The rows of a group lie close to one hidden flat surface of 10 dimensions, which may be shifted away from zero. Surfaces can cross.
Known rows, each followed by its group:
[ -7  -9  -2   5  18   8   8  -3  -5   4 -14   9 -13  13 -13]	Y
[  3  -9  37  13  -1  -3 -11  24   0  -5  20 -14  -2 -16   7]	Y
[  6  10  -9  12  -7  -1 -33  35   1  -8 -15   1 -16   8  22]	Y
[ -4  35 -22 -20   6  -9 -16  18  15  12  -9   4 -14   7  20]	P
[ -1  14   0   2  20  -3  16  -3  41  22   4  -4 -22  19   9]	P
[  2  33 -45 -15 -18   6   6   9 -10  22 -50  48   0  35  15]	Y
[-30  -3  -7 -16  12 -21  16 -34 -15   2  -1 -15   6   8 -14]	F
[ 19  11 -59 -16  -7   9  -5 -10   0  -3  24 -42 -12 -14   9]	F
[-12  11  39  22  41  16  26 -35  16 -17  -4 -31  26  26  -8]	F
[ -8 -20  37   5  39   6   9  24 -38  -2 -19  16 -14  -4   9]	P
[  5   9 -28 -34 -14 -16 -16   9  -9  23   3  -5  -1   9  -1]	F
[-16  -5 -56 -19  -6  26 -30  10 -37 -14 -13  31 -25 -13 -21]	P
[ -5   7   1   9  20  -8  11 -16  13   7  -3  -7  -8  19  30]	Y
[  5  19  13 -10  54   3 -17  14 -13  42  13 -14 -12  36 -14]	F
[ -6  -2 -19 -30  26  -3   0  10 -15   8  -9 -27 -11   8 -21]	P
[ -7 -20 -12  -8  -1  28   3   2   9 -20 -45  16   6  25 -43]	P
[ 10  -8   9  33   2 -23  15  -2  31  -1 -22 -36  -1  11 -28]	P
[-15  16  -8  31  14 -18 -10   5  23  -7  -3 -18 -27  -7  10]	P
[ -9  11  12 -19  -9 -29   7  -3   0  32   5 -36  18  22 -32]	F
[-11  -2   0  26 -10 -31 -19 -46   8 -32   4  32  26 -20   3]	Q
[-23   7  27 -11  33   6  15 -15  -4  13   5  -5   5  23  -9]	F
[  6   4  -3 -16 -32  12   4  18  16 -11  -5   1   9  -8  13]	P
[ 17 -20  28  18   0   7  37  -2  22 -14  13 -31  -1 -13  32]	P
[-16   0   0  18 -21  -4 -25  20 -12 -16   9 -13 -20 -10  38]	Q
[ 22  17 -26  18   1  16  -9 -24  10 -20 -16  25  17   7  17]	Y
[-15  26  -1 -55   1  17 -16  12 -16  -3  19   2  16   0  26]	F
[-16 -23   7 -11   6 -29  -1   4 -26  14   8   8 -14 -19 -30]	Q
[  6  10  -7   4   2  19 -25   9  26 -21 -26  -6  11  31  -9]	F
[ -2  -3  15  -1  -2 -25  36  -1  25  30 -30 -10  -6  44  15]	Y
[ -2 -22   2  13   6   2  19 -13  28 -11 -32 -20  -2  29 -23]	Y
[-32  26   0 -18 -24   4  22   2   0  16 -20  32  -3  16  21]	Y
[ 25 -20 -14   0 -13 -26   8  28   3  40 -25 -15 -21  31 -12]	Q
[  4   6  -2 -28  24   4  10  15  36 -17 -18 -33  -5  18  37]	P
[-14   6  35  36  37  12   7 -11  -4 -27 -13   0   7   3   4]	Q
[-40   5  16  -5 -24   8  17   0  17  15  15 -24 -13  18   1]	Q
[-16  22  12   4 -17  -1   4  26 -14  -5  13 -46  -1 -19   7]	Q
[-13   1   4  10 -11  -4   5  17  35 -13   1 -13 -25 -13  28]	P
[-41 -10  22 -33  -8   4  11   0 -11   1  21   7   0 -20 -29]	Q
[ 45 -16 -23  11  -9  -6  26   8  12  20   3 -29 -13  -5  11]	F
[ -9  38  -3   2   8  -8  -6  -8 -30   2  23  11  13 -35  -2]	Q
[ -4 -18   7  50  22  38  14  -2  35 -13  -9 -15 -33  16 -32]	F
[ 34  -4 -16 -17  11 -10  -1   8 -10   6  -1 -30   6  10  29]	Q
[-15  11  59   5  36  -9  26 -15 -20  13  18  -5  15  -4   7]	Q
[  4  15   5 -44  12  33  -5  10   5   9  29  12   5   8  39]	Y
[  6  20 -22  37   8  30   8 -15  18  13  23  -2 -21  -1  -9]	F
[ -7 -22  33 -15   4 -23   3 -13 -12  -5  28 -14  13 -15  25]	Q
[ -1  -8   6  40  -9  -5 -15  12   9 -16 -27  11  -8   3 -15]	Y
[ -5   9   0  -5  -5 -13   8   5  -2  23   3   2  -9   5  20]	Y

New rows. What belongs after each?
[ 24  21  10   2   6 -19  20  10  -9  21 -20  -5  26   1 -33]	Q
[ -8  20  29 -15  32 -25   2  -9 -28  34   3  11  15  23  12]	F
[-14  14  39  14  31  -7  11  17  34  -9 -17 -14 -13  14  27]	P
[ -9   0  -5   3   5 -18   4 -23  -4  -1   3  -2   4  -4 -17]	Q
[-31   2   1 -27 -29  -3  12 -29  18  -6  29 -31  16  -3  -7]	Q
[ 34  -3   5   7 -49 -12   2   0  20  12  15  20  31 -16 -11]	Y
[ -8  -9 -20 -21  24 -34  10 -34 -22  36  33 -24 -14  -2  -3]	Q
[-45   8   3 -41  -8  24  16  26 -20   8  27 -47 -20 -15 -28]	Q
[  8  -2  33 -13 -15  15  -2  19   5  20  28  33   8 -12   3]	Y
[ -4 -28   6 -34 -20  -9 -14   1   2   2  20  19   3  -3  33]	Q
[ 20  -8  26  45  32  10  30 -26  14  14  -4   7   0  18 -16]	P
[  1 -18 -16  -9   1  12 -15  -4  43   3  17   3 -22  15   7]	Y
[ 28 -28   1  13  25   4  33 -17 -16  14  18 -22 -15 -11   5]	P
[-15   1  26 -21  17  13  22 -14   5  20   0  39   9  18 -17]	Q
[ 20  -2   6  -7 -15  14   9  18  28 -23 -33   9  18  14  26]	P
[ -5   2 -51 -11  -6  12 -30  -7  14 -38 -15 -33  -3   7 -11]	F
[  9  -7   5   3  34   6  12   4  -6   4 -16   3 -13  10  11]	P
[-10  -4  20  30  -6   5  22  -7  45  17  -3   7 -10  16 -31]	P
[-41  21   6  10 -44 -16  23  14  -5  -5 -50   0   3  10  -4]	Y
[-25  -2  -2 -39 -10 -13  19 -22   1  32  24   8   5  -5 -39]	Q
[ -6  25 -25   0  -2  -2 -31  24 -13   1 -33  46  -6  10  -7]	P
[ 32 -10  -3  20   6   2  15 -12  -6  20  -9   8   8   9 -22]	P
[-14  18  16   5  -5  23   2  12   8  17  31  -9 -13  -6 -15]	F
[ 21 -23  -3   8  46   7  -5  -2   0  15 -11   6 -19  23  -9]	Y
[ -8   3  -5  -3   9 -26  -7  -6 -19   3  -1 -24   1   0  -3]	F
[ 29  34  -6   9  36 -25  -6   5 -13  34 -16   8   6  21   3]	P
[-22   3  43  13 -12  -9  15 -23  17 -13  11  -8  26   1   8]	Q
[ 18  19   3  -8   6  -6   4   1 -15 -18  -9  -9  37 -24 -19]	Q
[  4   9  -5 -27 -19   3  23 -11 -11   9  11   4  22 -11  -5]	Y
[ 10 -12  -8 -29 -32   8   7  15  26   0 -29  12  20  16 -38]	Q
[ 17 -35   3  -2  -6 -18  11  29 -31  10  -7  -3 -20 -21  10]	P
[-11  -8  16  -6  -9   7   5  19   9  21 -10  17 -16  26   3]	Q
[ -9  18  28   4  21   0  22  -3 -11  16   9 -20   4   6   3]	Q
[  5  24  16  -1   3 -10  27  -6   3  23   0 -14  22   8 -15]	Q
[  3 -27  18  21 -11   6  26 -10 -15 -14  22 -40   2 -33 -25]	P
[  1  -2  -9  16  12  19  10 -16  24  -8  -3  -7  -7  11  -9]	P
[ 12  -5 -17 -13  14 -10   2  15 -13   8   0 -14 -18  -7  12]	P
[ 19  20  24  27 -37 -14   8  24  16  19 -12 -17  14  22  40]	Q
[ 45  -9 -20  27  30  -3  13 -14  -7  22  -8  21 -14  11  17]	P
[ -1  -8 -11  23   1  32   8 -13  23 -13  -4  29 -19   3   5]	P
[-12  -8   8   3   1 -10   7   7  -6   4  -5 -22  -6  -2 -23]	Q
[-24  10  -4   1   5   3  21 -18   9   3  -2 -43  -2  14 -27]	Q
[  5 -14 -46 -24  -9  15 -28   5   8   2  23  -3 -22  -8 -16]	Y
[-32  11 -15 -36   1  -5  -3  -3 -17  38  38 -30 -16   0 -33]	F
[ 19 -10  52  82  18 -22  31  -9  -7  27  15   7  -9 -18   0]	P
[ -9  -1 -13  -6 -24   5  15  -2  -6   0 -25  13   5   3 -31]	Y
[-14 -21  25  26  22 -35 -13 -11 -21  29  29  12 -37  10  64]	Q
[-51  -6  18  32  13 -33   2 -21 -23  12  17  13 -24 -26 -41]	Q
[-10   9   6  10   6  15  -5  40 -17  17  -6  -6 -31  11  21]	Q
[ -6   1  20  29  -1  -6   5  15  37  -6 -38  12  -4  22 -15]	P
[  3 -15  27   8  25 -33 -13 -22 -28 -36  14  -6  26 -42  14]	Q
[ 23 -12  27  -6  24  -3  10  11 -11 -14 -21 -11  23  -2  -6]	Q
[ 20 -18   7  -3 -11 -19   9  25   2  11 -26 -20   5  11 -19]	Q
[  1   3   2  41  15   8  16 -45  12 -19 -17  37  14   8   2]	Y
[ -8 -41  21  18  27 -12 -14 -24  -4 -79 -19 -37  23 -25 -21]	Q
